The groups are shells around one centre, one inside the other: the same stretched ball of 7 dimensions in 7 sizes.
In the rows, zero is written as 128.
Some rows, each with its group after it:
[ 72 149  96 106 128 102  99 125 104 137] => Z_46
[ 69 196 132  61  58 149 168  86  95 128] => Z_743
[ 97 129 138 122 125 117  83 160 162 117] => Z_743
[ 41 173 119  92  89 106  87  99 120 177] => Z_46
[155 162 131 108 137 149 178 130 132 116] => Z_680
[144 139 111 134 161 138 135 140 136 124] => Z_537
[108 153 102 122 142 144 131 138 145 144] => Z_680
[ 70 139 118 113 113  93  69  99  92 136] => Z_606
[113 139 103 133 150 145 118 150 152 132] => Z_680
[137 141 156 127 131 141 123 151 187 122] => Z_743
[120 161 111 103 129 121 148  95  83 123] => Z_606
[ 82 139 130 116  91 164 108 133 143  99] => Z_46
[148 140 111 129 178  95 128 129 128 129] => Z_46
[132 152 119 115 157 111 132 149 142 144] => Z_537
[148 148 127 110 152 119 151 148 130 113] => Z_899
[124 125 106 150 174 116  82 152 145 158] => Z_695
[ 88 116 109 145 141 127  70 147 157 116] => Z_695
[151 138 112 147 187 115 115 146 164 162] => Z_606
[111 157 114 116 115 166 151 108 130 114] => Z_899
[105 118 122 137 152 116  76 180 172 124] => Z_899
[ 93 165 139  98 108 111 113 113 131 156] => Z_537
[ 50 160 114 103  84 134  98  88 109 138] => Z_899
[152 107 138 141 158 125 107 173 154  74] => Z_695
[149 157 115 118 138 179 187 140 152  99] => Z_606
[ 99 133  96 130 163  87  83 132 119 144] => Z_899
[ 93 139 112 111 124 111  99 122  91 120] => Z_899
[129 132 102 130 162 138 131 169 152 106] => Z_46
[ 72 149 137 110  96 134  88 133 148 144] => Z_46
[ 92 187 129  79  73 173 185  92 126 107] => Z_606
[ 92 159 133  97 109 127 119 146 140 141] => Z_606
[ 91 171 114 105 123 136 138 131 164 154] => Z_695
[138 169 143 107 126 130 158 103 145 135] => Z_680
[ 82 146 120 120 100 183 121 154 171 117] => Z_899
[126 145 133 134 125 173 129 137 170 131] => Z_606
[153 123 127 152 191  90  82 154 158 162] => Z_606
[135 159 117 111 130 177 180 151 160 102] => Z_46
[108 117 113 135 137 142 102 156 142  86] => Z_46
[104 157 130 102 111 114 125  91 101 121] => Z_537
[ 79 170 137  87  80 147 139 115 136 120] => Z_680
[113 133 132 126 121 140 114 124 142  97] => Z_537
[189 129 140 139 181 141 152 189 187 107] => Z_695
[ 89 132 116 126 153  58  46 121 102 172] => Z_695
[ 64 173 127  87  68 146 132  80 102 123] => Z_680
[137 169 123  96 124 128 173  85  87 115] => Z_695
[187 148 138 134 168 136 170 119 156 114] => Z_743
[112 168 145 104  90 185 158 128 160 126] => Z_899
[126 132 111 139 146 142 122 120 134 108] => Z_695
[144 165 142 104 136 108 153 106 132 133] => Z_606
[139 146 120 107 142 126 151 141 108 100] => Z_743
[157 126 117 146 178 141 126 175 170 123] => Z_537
[171 157 132 117 148 167 193 149 166  99] => Z_899
[ 79 159 132  98  94 136 111 127 125 139] => Z_537
[102 160 123 105 125 107 109 111 100 162] => Z_46
[ 61 156  95  96 126  87  91 124  94 157] => Z_743
[116 155 128 121 144 128 123 153 184 157] => Z_743
[ 91 149 127 110 117 136 112 158 162 132] => Z_680
[ 79 182 122  84 105 101 133  88 118 158] => Z_695
[158 128 142 135 151 133 136 139 168  85] => Z_743
[124 127 117 133 159 127 105 181 166 124] => Z_537
[120 175 118 111 147 104 136 100 139 181] => Z_743
[109 136 120 112 121 147 131 155 135  84] => Z_680
[ 93 132 124 129 116 147  98 133 151 110] => Z_537
[141 157 150 114 126 134 141 118 146 133] => Z_680

New rows. What belongs after each?
[155 107 105 152 197 123 108 205 169 104] => Z_695
[160 123 124 160 183 151 117 186 208 137] => Z_695
[125 145 137 138 127 163 121 124 175 139] => Z_695
[149 119 115 134 151 164 151 174 155  54] => Z_695
[ 99 179 104  94 129  93 139  67  79 162] => Z_695
[114 164 103 111 156  90 127 107 116 163] => Z_606
[123 147 124 128 133 127 119  89 116 133] => Z_695
[ 77 125 124 129 130 112  57 165 156 141] => Z_743
[107 171 113  85 125 106 151 118  96 132] => Z_695
[ 92 173 141  90  86 137 143  92 125 127] => Z_537
[136 142 123 135 163 131 119 162 178 150] => Z_537
[ 63 130  94 123 140  89  54 139 105 155] => Z_695
[ 39 206 108  67  75 101 123  43  66 200] => Z_695
[115 145 110 119 147 132 124 163 144 135] => Z_537
[122 127 103 143 192  64  64 144 126 177] => Z_695
[ 62 175 127  93  84 142 122 110 144 152] => Z_537
[136 136 113 127 172 104 117 164 148 134] => Z_680
[ 92 203 128  64  83 133 178  77  89 154] => Z_743
[130 138 125 130 168  64  85 106 114 158] => Z_606
[106 166 106 100 148  76 114 104  77 176] => Z_695
[116 119 110 141 184  65  64 155 143 146] => Z_695
[ 88 127 114 128 129 140  87 173 155 121] => Z_46
[104 162 128 113 132 120 116 134 162 169] => Z_680
[122 148 131 102 120 127 138 129 106 102] => Z_606
[151 161 116 104 145 144 188 135 133  99] => Z_695
[121 162 142 117 119 120 118  80 118 160] => Z_695
[164 139 134 131 160 130 150 137 161 102] => Z_680
[ 41 187 126  79  53 161 135  87 128 144] => Z_899
[ 17 173 112  86  65 129  92  92 115 155] => Z_743
[ 34 200 121  68  58 145 129  96 114 183] => Z_695
[ 55 157 101 102 125  84  76 119 108 176] => Z_899
[131 131 125 130 137 128 116 113 113 101] => Z_743
[ 99 189 130  86  98 160 170 125 155 155] => Z_743
[110 154 149 111 106 133 126 111 153 119] => Z_899
[123 125 108 143 166 115  97 142 146 128] => Z_537
[153 135 122 144 178 119 120 148 172 142] => Z_537
[145 128 105 148 189  89  97 122 123 147] => Z_695
[118 146 139 100 111 141 140 147 129  92] => Z_695
[ 43 181 122  82  80 114 101  95 108 178] => Z_680
[168 149 126 128 173 134 156 161 168 135] => Z_46
[145 141 147 119 133 137 137 145 154 105] => Z_680
[ 98 138 122 125 139  89  72 110 106 156] => Z_46
[ 82 131 122 128 125 122  77 144 156 129] => Z_537
[152 146 138 123 134 158 151 139 141 112] => Z_899
[131 147 137 123 138 108 116 101 125 136] => Z_537
[132 162 149 114 119 134 140 102 147 137] => Z_680
[202 116 147 150 183 142 149 176 187  80] => Z_743
[140 117 125 131 151 141 125 182 157  75] => Z_899
[ 83 153 129 118  99 154 108 111 146 137] => Z_680
[139 138 124 121 134 159 158 147 151  75] => Z_680
[ 96 160 111 114 118 141 125 104 119 146] => Z_537
[ 70 175 123  86  74 172 146 122 126 129] => Z_680
[ 94 177 145 104  93 138 123  82 135 172] => Z_743
[161 137 115 131 171 144 160 168 169 100] => Z_899
[ 83 165 121  93  92 154 137 127 117 127] => Z_537
[ 45 175 107  88  87 132 119 108 129 148] => Z_743
